The first 10 rows are patterns. Each new row is the sum of 3 different patterns, raised or lowered, with some noise. Before adding, each is slid sideways (what falls off one end comes back at the other) and multiplied by a number that may be negative. Names go in the order of the patterns.
Some rows, each with the names of its patterns after it:
[ 25   1   0   3  -4   0  -9 -18   4  -9 -25  -1  -8  -3  -3 -25  -1  -7
   4   6   0   1  12 -14 -16   1  -2   0   7]  Q97
[ -4  -1  22  11  -4 -12  -3  16  -6   3  25  -6   3  -4   2   2   1   0
  17   5  -9   4  -2   6 -13   1   6  -1  -8]  Q659
[-15  -3   7  25  -2  -9   4   8 -15  -7   2   2   5  -1   3  -6  18   7
   0  -1   8 -21  -5 -25   5 -25  -8   2  -6]  Q10
[  3   1  -2   5  13  13  -2  13  -3 -12   7  -4  -7  -6   3   6   1  -5
   3  -2 -12   0  14   9  -5   5 -15  -3   8]  Q66
[14 10 -6 -3 -1 21 -3  2  3  1 15  8  6 -6 -2  5  5 -2 -4 12  2  6 -6  8
  0 -6 10  0 -3]  Q685
[-3  5 -1 -2  0  2 -1 25 -9  6  4  0 -7 -5  3  9 -4 -6  4  1 -5 -9 -4 -9
 -2  4 -4 12  9]  Q157
[ 22  -4 -25  -8 -18   0  -2   8   2  -6  -2   8  -1  16   8 -14 -25 -25
   1  11 -15  14  -5  -7  -2 -20  -8 -25  13]  Q619
[ -2   3   0   0  -8   2 -20 -10  -2 -11  -2  -1   3  14 -10  -4   2   7
  -4   7 -25  -9   0   3  -7  -5   6   3   6]  Q275
[  2  -8   5 -18  -2  -1  -2  -2  -1   6   8  -4   5  -2   3  -6  -1  -8
   5  22   1  -5   1  23  -2  -2   4   1   1]  Q204
[  0   8  17   3   8  14  -2 -25   5 -21 -10  -8  -4   0  12  12   3  15
   5 -23   1   1 -10  -2  -2  -9 -14   4  24]  Q550

New rows. What belongs after each?
[  1  -4   9   3   1 -31 -23   5  14  -6 -22   9 -15  -9  10 -13  -7   3
   1  -7 -17 -20  -6   1  -7  -9  -8   5  13]  Q659 Q685 Q275
[  8   9   1  16  -3 -20   7   5 -21   1  -8 -14   0  24 -16  31   0 -29
   4   0 -13 -33 -17 -12 -12  25   4  -2  19]  Q97 Q204 Q550
[ 13   5   8   8   3  -7 -15   3   7 -22  -8  16   3 -15  -2   0  -9  -3
   8 -10   8  13 -13 -17  -6   3 -15   3  31]  Q659 Q157 Q550
[  4   8  19   2   1 -16   0 -12 -14  -2  24  -8   3  17  -5  27   3  12
  27  -6 -11  -8   0 -13  -8  19   8   2   6]  Q659 Q157 Q550
[ -6  10   1  -8   2   7 -22  -2  -4 -18  -8  -4  20 -23 -10  17  -4   6
   8  -5 -12  -1 -10  -8   2  -5   3   6  12]  Q659 Q204 Q550
[27 24 15 10 -5  9  7  3 11 15 15 20 -5 -7 24 10 30  3 -1 18 -3 10 18 10
 23 12 19  5  7]  Q66 Q157 Q619
[ 18  -3 -17   6   1 -22  -5  10  -8  10  15  13  19   2  17  11   5   3
 -15 -10  -7   6  35 -11   8  10 -13  17  13]  Q659 Q685 Q550
[  2  -6  -6  -3  -7   8  23   9 -12  -2  13  14  15  -6   5 -20 -16  19
 -10   2  -2   9   3  20 -13  15  20   8   4]  Q659 Q204 Q550
[-14   2  -6   0   1  -2 -17  18   1  -7   3  -8   9 -11  -1  12  -3  -1
   6 -25 -18  -1   8  -4 -27   9  -7 -12  11]  Q659 Q685 Q157
[ 50  -1 -17  14  20  10  18   7  12  12   2  19   0  -6   8   3  16  12
  28  22  10   3  18  -3  25  14  22  37  11]  Q66 Q685 Q619
[ -1  -9   3 -12   3  -5  -9  10  -7  -8   2  16  12   2   4   4 -19   3
 -19 -15 -16 -24 -30 -10  -5  -4  -2 -21  -4]  Q97 Q685 Q204
[ 19  12   5   9   0  -6 -10   9   7   7   4  -1  14  24 -13  12  -1 -12
  12  -6  16   4 -11  12   6  -6   4  15  30]  Q659 Q10 Q157
[-12 -32  -5 -32 -16 -14 -25 -35 -20  -8   8  -4 -25 -18 -14 -20 -29 -17
 -10 -13 -18 -30 -18   0 -23 -27 -15 -20 -26]  Q10 Q66 Q204
[ -6  -8 -11  -7 -24   5  -8  -9  -7   7 -11 -17   1  17  -2  11  -5   2
   0  -4 -15   4 -32  -9   4   2 -16  16  10]  Q659 Q10 Q685
[ 18   5  12   8   4   0  27  29 -17 -11  -9   2 -10 -11  15  19  13   1
 -14  10  -3  18  45  25 -13   5  -9  25   7]  Q97 Q659 Q619
[ 18   9   2   7 -12  -2   6   9   8 -12   4   1  -9  13  -4  12   6   1
   0   6 -13  14   4  13  14  -4  12 -10  -1]  Q659 Q66 Q157
[ 14  -3  -9  -5 -12 -24 -10 -13  23  14 -18   9   1  23  15  14   2  -7
  -7 -15 -15   2 -16  -5  24  25  -2  23  13]  Q97 Q204 Q550
[ -8  14   5  15  19  10  29  28   1 -11  11  17  11  32  49   8  15  27
  10  13   8   0  27   9 -18  18  -5  13   2]  Q97 Q659 Q204
[ -3 -15 -15  12  13   2   2  23  20  19   0  15  -3 -10   9  -7  10  -1
   4   5  34   1  22   1   9  11  17  11  12]  Q10 Q66 Q204
[  7  -4   2 -14   4 -10   0   6   6  -4  18   0 -31  -3  11  16 -28   5
  -4  -5  12   5   1   3  -3  27  12  -1   7]  Q66 Q685 Q204
[-25 -13  -9 -18 -15  -4   1 -32 -34 -16 -13 -14 -16  -3 -34 -17  -8 -20
 -27 -23 -34 -22 -25 -40 -19 -25 -26 -21 -47]  Q97 Q659 Q204
[ -8   5  10  18  16   2  -3  29 -23  -8 -27   8 -20 -12  -5  -4  -5   2
   8  24 -10 -27   9  15 -19   4  -2   0  23]  Q97 Q10 Q66
[ 38  20  -4  -3  -2  16 -10   5  17  10 -17  -5   1  27  27  -3 -10  -3
  16   8   9  12 -17   6   2   5  17  -1   6]  Q659 Q66 Q685
[ 18   3   0   0  -6 -10  20  -8   8   2  -8   5  14  14  40  -5  38  16
  23  -2   9  -6   8 -14  19   9  -1  -5  17]  Q10 Q619 Q275
[ -6   4 -30   9  -5 -18  -4 -18 -25 -34  -3  22 -10 -48  -7 -17  -5  -7
 -19  -7 -13  -2   4  -6  10   7  -6 -35 -29]  Q685 Q157 Q619
[ 33   5  -6   5  13  -2  36  22  -6 -15  10 -11 -15 -24 -10 -17 -12  26
  10   3  14  21  30   1 -14   0  13 -18   0]  Q10 Q66 Q550
[  8 -20  15  20  -3   8  12   9  -1  12  -5  -9  -9   0  -7 -13 -14  13
  -2   1   0   7  -1 -15  11  32  -5 -17  -3]  Q10 Q66 Q550
[ -9 -24  -7 -20 -33 -23 -28 -10 -11 -11  -5  17 -22 -33  -8   0 -19  -5
  14 -12  24 -12  -6 -14 -24 -32 -10 -21 -30]  Q97 Q685 Q157
[-24  -4   1   8 -12  19  14  21 -17 -14  -2   7  -9 -27   2  12 -18   3
   6  -1  11  10   8  -4 -24 -17   0 -29   4]  Q659 Q10 Q550
[  6 -24  10 -16  -6   5  -5   0   2 -10  40  -2   5  17   3   0  17   1
  25  -8  11  -4  -8  -4  -2 -17 -11  11   0]  Q97 Q275 Q204
[  7   1   6  22  21  34   9  15  -2  -9   6  16   2   8 -11   3  16  -7
   3  -2   5  19   6 -13 -13  -6  11  -8   5]  Q10 Q619 Q204
[ 1 20 25 17  7  2 17 28 17  1 41 24 -2  8 15  3 28 25 -4 -2 22 33  4 32
 25 34 14 39 18]  Q10 Q275 Q550
[ 14  44  26  17  30  14  10  28  25  17  18  16  18  17  12 -12   4  26
  41 -10  31  31  20  15  10   5  11  11  26]  Q157 Q204 Q550
[ 20  -3 -11   0  18  14  -9  -9  -5  13   5  -4  -3   6   8   3   8   0
  21  -7   3  -9   2 -22 -13 -28   5  -9  -3]  Q10 Q685 Q550
[ -4  -9   0  -7   7  -6 -11   3  -4  15   1 -10  18  -4 -17  -3 -16  -2
 -19 -21   4   0 -19  -7   3  -4 -29 -12   5]  Q97 Q659 Q275
[-18  -9  -7   6   5  -9 -22 -13 -18  12 -20 -18 -12  -4 -17  32   1  16
  -4   2 -16 -29 -11   1 -12 -11 -23   4  -7]  Q10 Q66 Q619
[ -5  -6  26  -2   3  23  15   6  17  21   8 -11  11   1  15  -3   7  -3
  12  33   1  23  22  24   6  10   2  -3   0]  Q157 Q204 Q550
[-10  -6   4  10   0 -14   1  -4 -18   2  17   3 -11   9   1  -7   2   6
   4  -8   4   4  18 -18  11   0 -18   6  -3]  Q66 Q685 Q204
[  5  33  15  19  25  20  31   8  26  10   9  17  19  16  13   1  26  29
   9   1  22  20  10 -10  17  18   8  12   3]  Q10 Q275 Q204
[ 29 -10  10 -17  -5  -5  -7  -5  -4  12  14   0  -2  12   6 -14   0   9
   0  15 -10 -12 -16  25   3  -4  -5   5  17]  Q10 Q66 Q204
[ 10  25  20  48   3  35  22  10  52  22  25   6 -12  10  18  10  11  29
  14  18   7  10   3   1  16  -6   7  17  32]  Q10 Q685 Q157
[ 13  23  15  24 -12   7  14  22  -3  29  13  16  21  48  23   4  17  36
   9  -4   7  17  32  17  13  10  -1  22  33]  Q10 Q685 Q619
[ 15  13 -24  18 -14 -29   4 -21  -2 -19   9  17  -3 -49  -3 -11  -6   1
   7  15  -7 -11  10  10  12   7 -21 -21 -13]  Q659 Q157 Q619
[ -2 -33  21  25  13  23  24  -6 -13   0  -9   0   5 -15  -6  -4  -9  20
  18   8 -12 -28  -9  -7  -2   6  11  -3  31]  Q97 Q619 Q550
[ 12   8  -8  -6  -3   7  -1  -7   6   5  -2  -3   6   9  -8 -10  -4   6
  18  14 -19  18  19 -16   3   4  25  25  -9]  Q659 Q157 Q204
[ -8 -10  -3 -15  13  -2  13  -6 -10  -5  -8 -13 -11 -39  12 -38  -1  19
 -14   0  21  18  20 -17 -10  38   8  -3 -16]  Q97 Q10 Q619
[-28  12 -18 -18 -19   2 -13   4 -13  -5 -12 -12  -9 -14  -6 -16 -10 -23
 -19  -5  -1 -42   0   6  -7   1 -27  -7  -8]  Q685 Q275 Q204
[  9   7 -26   3   6  -1  -5   7 -15 -10   3   4  25  -7  27   5  18   4
  11   6   6 -15   7 -25 -18   0  17  10 -13]  Q659 Q10 Q275
[ -7  -7   4   5   3  -6   1  24 -11 -15 -17 -32  -4  14  -7   9 -13   2
  -4 -21  -2 -48   2  -1   5 -34 -15 -19  -1]  Q10 Q685 Q619
[27  2 10 21 10 31 38 10 14  4  8 19  6  3 25 15 11  8 12 15 -4 11 13 14
 20 11  7 11 12]  Q659 Q66 Q685
[  4  -1  -7   4  15  11   8 -18 -33 -13   1  13 -24  13  -4   0 -11 -43
  -2 -21  13  -4   1 -27 -19 -13  -4 -10  22]  Q685 Q619 Q204
[  4 -60   6 -21 -12  15  -3   4 -14 -23  37  20  -5  18   5 -15 -23 -11
   6  -1 -11  -1 -21   6  22  16   4   2 -32]  Q10 Q619 Q204
[ -5 -10  -7 -26 -15  11  14  -7   9  14 -30 -21   1 -20 -19  -8 -15 -21
   3   7  -3  20   7   4  14  19  -2 -32   4]  Q97 Q659 Q550
[ 11  -5  -5  25   5  12  20  20  19  -6   7   4  -7  -1  -9   5  13   1
  -6   9   6  17 -21  12  24  -3   8  -3   8]  Q97 Q659 Q275
[  1   1  -2  10  14   0 -11  -4   1 -19   7  31   8   1  -9  13   1  -1
   4  14  22  -1  24 -23 -16  -3  20   6  10]  Q659 Q619 Q275
[  3  -4  14  10  -6  10  13  -2  11  12 -20  -3   9 -16  -8 -12 -22  -7
  -9  20 -18   8  16 -31 -21   2  -1  24   3]  Q97 Q10 Q550
[-13   9  10 -11 -14   4   1  20   2  -1 -41  -8   7  10 -17  15 -21  -9
 -23 -11 -29 -25  10   4 -17 -34  -7  10 -11]  Q10 Q619 Q275
[ 11  14  16  16  16  14   5  11   1  19  27  -6   1 -12 -22   7   9   4
  24  -4  16  12  -6  17 -32   8  32  15  -7]  Q97 Q685 Q619
[-19 -23 -23   6   1   9 -21  -5 -28 -14 -26  -4  -5  -4 -48 -20  -9  -6
 -16 -17 -39 -19 -15 -51 -17  -9 -22 -35 -51]  Q97 Q659 Q10
[-20 -27  -2   0  -6 -10 -14  -8  18 -33  -6  24 -10  -6 -13  -3  10  -3
  -6   2 -10 -14 -12 -17  -9 -13 -11 -12 -11]  Q97 Q659 Q275
[ 13 -28  22  -6   7  16 -13   3   1  -3   5  10  -9   3 -14  32   7  11
  12 -10   2   3  -3  25   3 -26  -9 -15  -2]  Q97 Q685 Q619
[-10  -6 -37  -8  -4 -22  -8  -9  -2  16   8 -11  26  15 -20   1   2 -13
  -8  -4 -13  -3  30  18   1  10   9 -12   7]  Q10 Q204 Q550
[  4  -1  -8 -10   0  14  17  10   0   3  12 -12 -18   0 -11   5  -3  28
  11   6   3 -17   7   0 -13 -18   1 -15  -1]  Q97 Q66 Q204
[-35  -4  -9  16  23  -5   5  50  -7   3  10  20  17  -5  13   8   3  13
  12 -22  21  11   5  12   4 -15 -28 -26   8]  Q97 Q10 Q619
[-28  -6 -29   1  14  -8   5  14  16  38   0 -18   1  -4 -32  -5  11   5
   7   7   5  -2   2  26  -6 -18   9 -17  -9]  Q10 Q157 Q550
[  0   6  -1   5   0  -9 -17  -3  -5   3 -11  14 -12  -4  -2   0   4 -17
  18  13   8 -15 -15  -6   7 -16  -3 -11  -6]  Q10 Q619 Q275
[ 26   5  22  13  24  18   6  14  30  17   4   8  20  12   1   7  22   6
  11   5   8  22  17  30 -12   3  16  21   2]  Q10 Q685 Q275
[  5 -30 -39 -25 -29 -26 -63 -18 -46 -31 -29 -24 -29   4  -1 -43 -32 -45
 -37 -21 -34 -15 -38 -31 -31 -65 -35 -17  -9]  Q685 Q619 Q550
[ -1  -3  -7  -1  -9  15   6   6  -2  21  -2 -16  14  -4   0   4 -18  10
  23   0   4  10  -1  26   9   3   9   2   7]  Q97 Q685 Q275
[ 17   0  13  -3 -10 -11 -10 -12 -14  -6  -8   3  10   3  -9  13  -2  -4
   4  27  -1 -19 -13  -9 -12 -10 -17  -2  14]  Q97 Q157 Q550
[ -1 -17 -19  -4 -28  12 -27 -25 -11   4 -14   0 -42   7  -8 -10  -8 -18
 -16 -12   8  -3  -3 -10  -1 -10  -3 -20 -18]  Q10 Q685 Q275
[  0  10  -1   8   6  21  -3   2  14   1   9   1  -3   2  -7 -20   1 -17
  11  -3   4   0  -2  20  22   6 -15   0   3]  Q10 Q685 Q204
